All groups share one centre, and each spreads out both ways along 10 directions, with some noise.
In the rows, zero is written as 128.
Some rows, each with its group after it:
[108 161  95 101 187 153 125 161 107 116 154 164 101 136 174 118] | duto
[182  73 139 134 144  91 176 117 105 170 168 118 129 134 145 148] | Darup
[208 133 105 145 130 151 113 108  88  75 161 120 132 132 115 119] | Darup
[107 126 132 147 153 129 102 122 128 166 166 144  93 134 123  85] | Dad
[ 99 129 118 122 148  90 126 145 129 113 114 139 110  93 125 146] | nusi
[ 82 101 119 177 119 131 110 167  68 152 145 107 129  85 152 106] | nusi
[107 113 107  66 125 183 150 102 132 113  88 107 182 173 156 149] | Dad
[165 131  97  82 120 162  89 131 111  68 104 180 157 147 167 109] | Darup
[131 108 178 133 152 171 180 121 112 154 167 111 136 144  97 113] | nusi
[132  81 152  97 129 132 139 108 137 156 115 136 153 157 123 104] | nusi
[167 116 115 130 125 122 173  99 116 132 147 103 170 188 122 121] | duto
[106 115 120  81 109 157  88 112 150 121  94 149 157 131 155 112] | duto
[168 124 117 111 133 117 120 106 109 111 130 129 156 132 112 160] | Darup
[143 126 143 142  91 192  97 145  89 150 123 122 116  90 153  94] | duto
[139 160 137 137  99 149 120 161 130  82 103 121 154 138 125 163] | Dad
[132 158 112 105 133 182 147  60 114 159 175 111 135 101 135 143] | nusi
[139  72 106 104 146 149 140 136 107 129 133 129 179 207 183 154] | Darup
[169 117  98 169 122  88  72 119 147 117 138 107  96 151 126 135] | Darup
[151 127  89 139 133  85  31 118 141 119 164 112 150 159 124 146] | Darup
[137 147 121 119 144 144 164  95 148 120 161 134 140 178 125 124] | duto
[153  98 138 113 125 157 129 126 128 135 105 124 134 170 140 109] | Dad
[136 127  82 106 143  90 138 140  90  91 124 128 142  81 158 206] | nusi
[136 168 115 133  98 152 165 131 112 118 129 102 156 119 144 157] | Dad
[121 119 138 118 149 129 145 150 120  92 105 147 128 139 113 118] | nusi
[175  90 168 125 125 127 156 127 122 159 138 110 141 141 122 147] | nusi
[162 113 163 143 155 124 180 129 132 134 186 125 125 137 110 128] | duto
[141 137  65  98 136  88 168  96 103 113 104 142 129 105 157 160] | nusi
[ 79 136 104 139 187 112 131 153  65 112 144 200 100 102 130 117] | Dad
[129 139 110 169 116 132 142 110 105 168 152 136  97 120 137  21] | nusi
[ 90  87 164 137 139 156 129 199 132  53  81  76 139 145  80  63] | Darup
[ 92 180 127 157 132 133 167 114 109 162 217 117 158 105 114 155] | Dad
[108 139 126 128 174 183 166 175  97 133 153 126 127 203 166 130] | duto
[135  91 143  97 152  74 124 174 142 157  72 153 104 150 141 154] | duto
[131 128  64  69 119 115 168  95 120 167 113 116 132 104 206  95] | Dad
[173 149 154 153 119 143 146 111 114 123 138 149 105 125  89 133] | Dad
[137 126 165 134 125 158 152 113 160 129 144 134 125 156 110 134] | duto
[122 113 173 147 108 186 177 127 129 173 111  77 144 199 106 116] | Darup
[141  98 193 118 112 170 165 186 126 101  66 142 130 150 121  88] | Darup
[153 144 159 138  89  97 156 119 161 149 120  97 143 121 105 181] | Dad
[173 186 122 154 143 150 156  96 121 153 213 113  84  91 123 107] | nusi
[ 80 115 118 102 154 120 150  89 144 189 152 124 129 113 133 123] | nusi
[144 144 150 166 144 156 135 142  95  92 171 107 110  94  88 147] | Dad
[104 131  91 109 156 144 144 148  92  92 177  86 159  79 160 144] | Dad
[173 156 107 123 123 149 109 135 114 119 111 145 117 166 147 100] | duto
[117 112 136 157  90 118 128 121 116 158 109  90 135 101 119 132] | duto
[ 63 151  93 150 132 113  23 197 144 101 107 145 129 171 167 186] | Darup
[130 139 135 161 114 163 154 133 118 168 131 127  99 161 160 142] | Darup
[160  78 139  54 161 165 171 156  61  91  56 166 142 121 149 180] | duto

New rows. What belongs after each?
[179 115 110 121 117 125 139 137 101 113 116 130 145 147 157 137] | nusi
[139  94 122 105 147 135  99 152 117 117 136 138 141 142 154  92] | Dad
[147 138 101 155 123 153  87 140 115  96 133 123 131 171 144 145] | Darup
[ 98 105  83 152 150 109 130 117 132 132 136  95 105 153 149 148] | Darup
[ 60 171  91 117 171 168 148 132  91  63 137 143 123  88 124 132] | nusi
[157  92 125 106 103 105 114 133 126 129  77 129 153 141 152 176] | nusi
[158  54 152 134 101  99 171 145  62 143  81  84 164 101 117 165] | duto
[146 143 125 122 129 181 162 102 100 144 167 122 145 130 137  96] | Darup
[151 128 145 108  72 225  73 123 127 177  86 139 130 161 179  67] | duto
[144 123 174 127 159 135 100 158 130  95 167 142 114  91  90 121] | nusi
[169 118 115 118 142 122 135 139 103 130 177 118 150 128 165 138] | nusi
[104 136  97 112 148 114 135  92 122 120 132 111 130 105 109 135] | Darup
[130 143  80 171 135 128 106 132 114  51 105 104  76 110 112 141] | Darup
[118 111 113 144  97 145 121 141 103 176 129  85 154 148 182 178] | nusi
[102  97 165 150  94 143  82 136 143 194 115 114 127 144 132 100] | nusi
[158  91 110 104 146  56 106 171 115 109 121 147 113  73 162 105] | Dad
[135 108 115  94 163 132 145 112 100  94 136 143 139 104 122 134] | Dad
[148 146 112 134 142 110 146 150 123 167 111 126 100 195 148 122] | duto
[128 118 136 134  85 156 102 123 114 121  84 121 134  95 127 127] | duto
[130 133 123 117 126 126 147 112 123 150 110 152 124 143 133 126] | Dad
[154 135 110 127 125 174  92 130 116  99 121 127 100 130 142  84] | Dad
[184 108 187 144 121 145 157 121 139 170 153 119 117 160 100 109] | nusi
[188 145  96 127 144  79 195 130 131 129 135 145 109 178 160  94] | nusi
[136 165 165 161 111 146  76 169 128  71 125 168 146 158  89 149] | Dad
[150  95 151 155 143 130 127 164 103 141 122 143  92 149 132  95] | Dad
[166 118 121  78 146  98 134  84 148 104 144 169 140 104 123 123] | duto
[184  71 128 110 119  84 176  87 112 178 123 149 141 149 144  47] | nusi
[131 105 141 135 141  91 147 109 121 192 180  89 157 136 104 152] | Darup
[140 140 102 121 149  50  95 121 170 128 163 154 112 122 129  99] | duto
[ 82 153 136 150 128 111 125 124 151 181 148 140 120 143 126 129] | Dad
[154  95 107 234 133 128 101 154 113  84 137  37  93 199 101 167] | Darup
[154 128 133 148 128 144 133 125 101 117 146 105 138 144 108 147] | Darup
[141 115 120 119 139  74 113 174 110 110  67 147  96  98 126 160] | duto
[152 121 129 141 133 203 224 132  23 111 110  94 142 135 123 174] | duto
[ 96 199 137 120 103 148  88 126 156 168 125 158 116 105 128  95] | Darup
[140 165  98 160 108 161 124 101 119 156 180 101 136 156 142  74] | duto
[185 180 110 168 139 125 149 153 115 122 195 111  96 135 154 129] | nusi
[121 107 112  95 129 172 148 115 134 129 157  44 171 121 156 144] | Dad
[150 115 147 133 148 166 184 150  82 139 137 114 127 156 136 142] | duto
[132 168 127 122 154 159 150 118 113  83 145 144 106 102  96 128] | nusi
[168 116 124 154  95 101  93 159 113 156 120 109 136 167 144  87] | duto
[183 140 113 119 159  96 117 133 100  95 174 162 104  67 131 104] | duto
[114  73 195 125 136 140 167 161 140 177 101 121 118 152 127 166] | duto
[118 141 155 123 122 151 141 161 123 110  92 150 108 103 127 101] | Darup
[151 136 100 131 101  82  94 110 116  97  92 137 121  61 109 127] | duto
[157 106 152 129 100  40 170 179 134 165 135 110 168 116 156 167] | Dad
[138 156 156 128 156 156 104 120 134 126 201 131 104  79 101 114] | nusi
[166 127 114  92 113 133 123 108 136 107 121 122 152 117 140 127] | Dad
[130  86 101 117 154  64 129  90 143 148 149  91 134 125 110 130] | Darup
[ 78  84 125 107 162 139  99 172 115 105  59 173 113 181 143 119] | Dad
[106 110 159 101 143 104  91 115 166 141 113 154 115  90  91 109] | nusi
[141 130 146 137 119 120 131 124 123 118  97 114 137 139  82 179] | Darup
[ 93 126 118 140 164  94 176 136  85 175 118 186  97 129 145 118] | Dad
[173 143 124 151 143  89 130 166 117 105 126 135 103 163 120 131] | duto
[126 160 127  81 151 136 129  97 157  66  83 178 107 113  87 127] | nusi
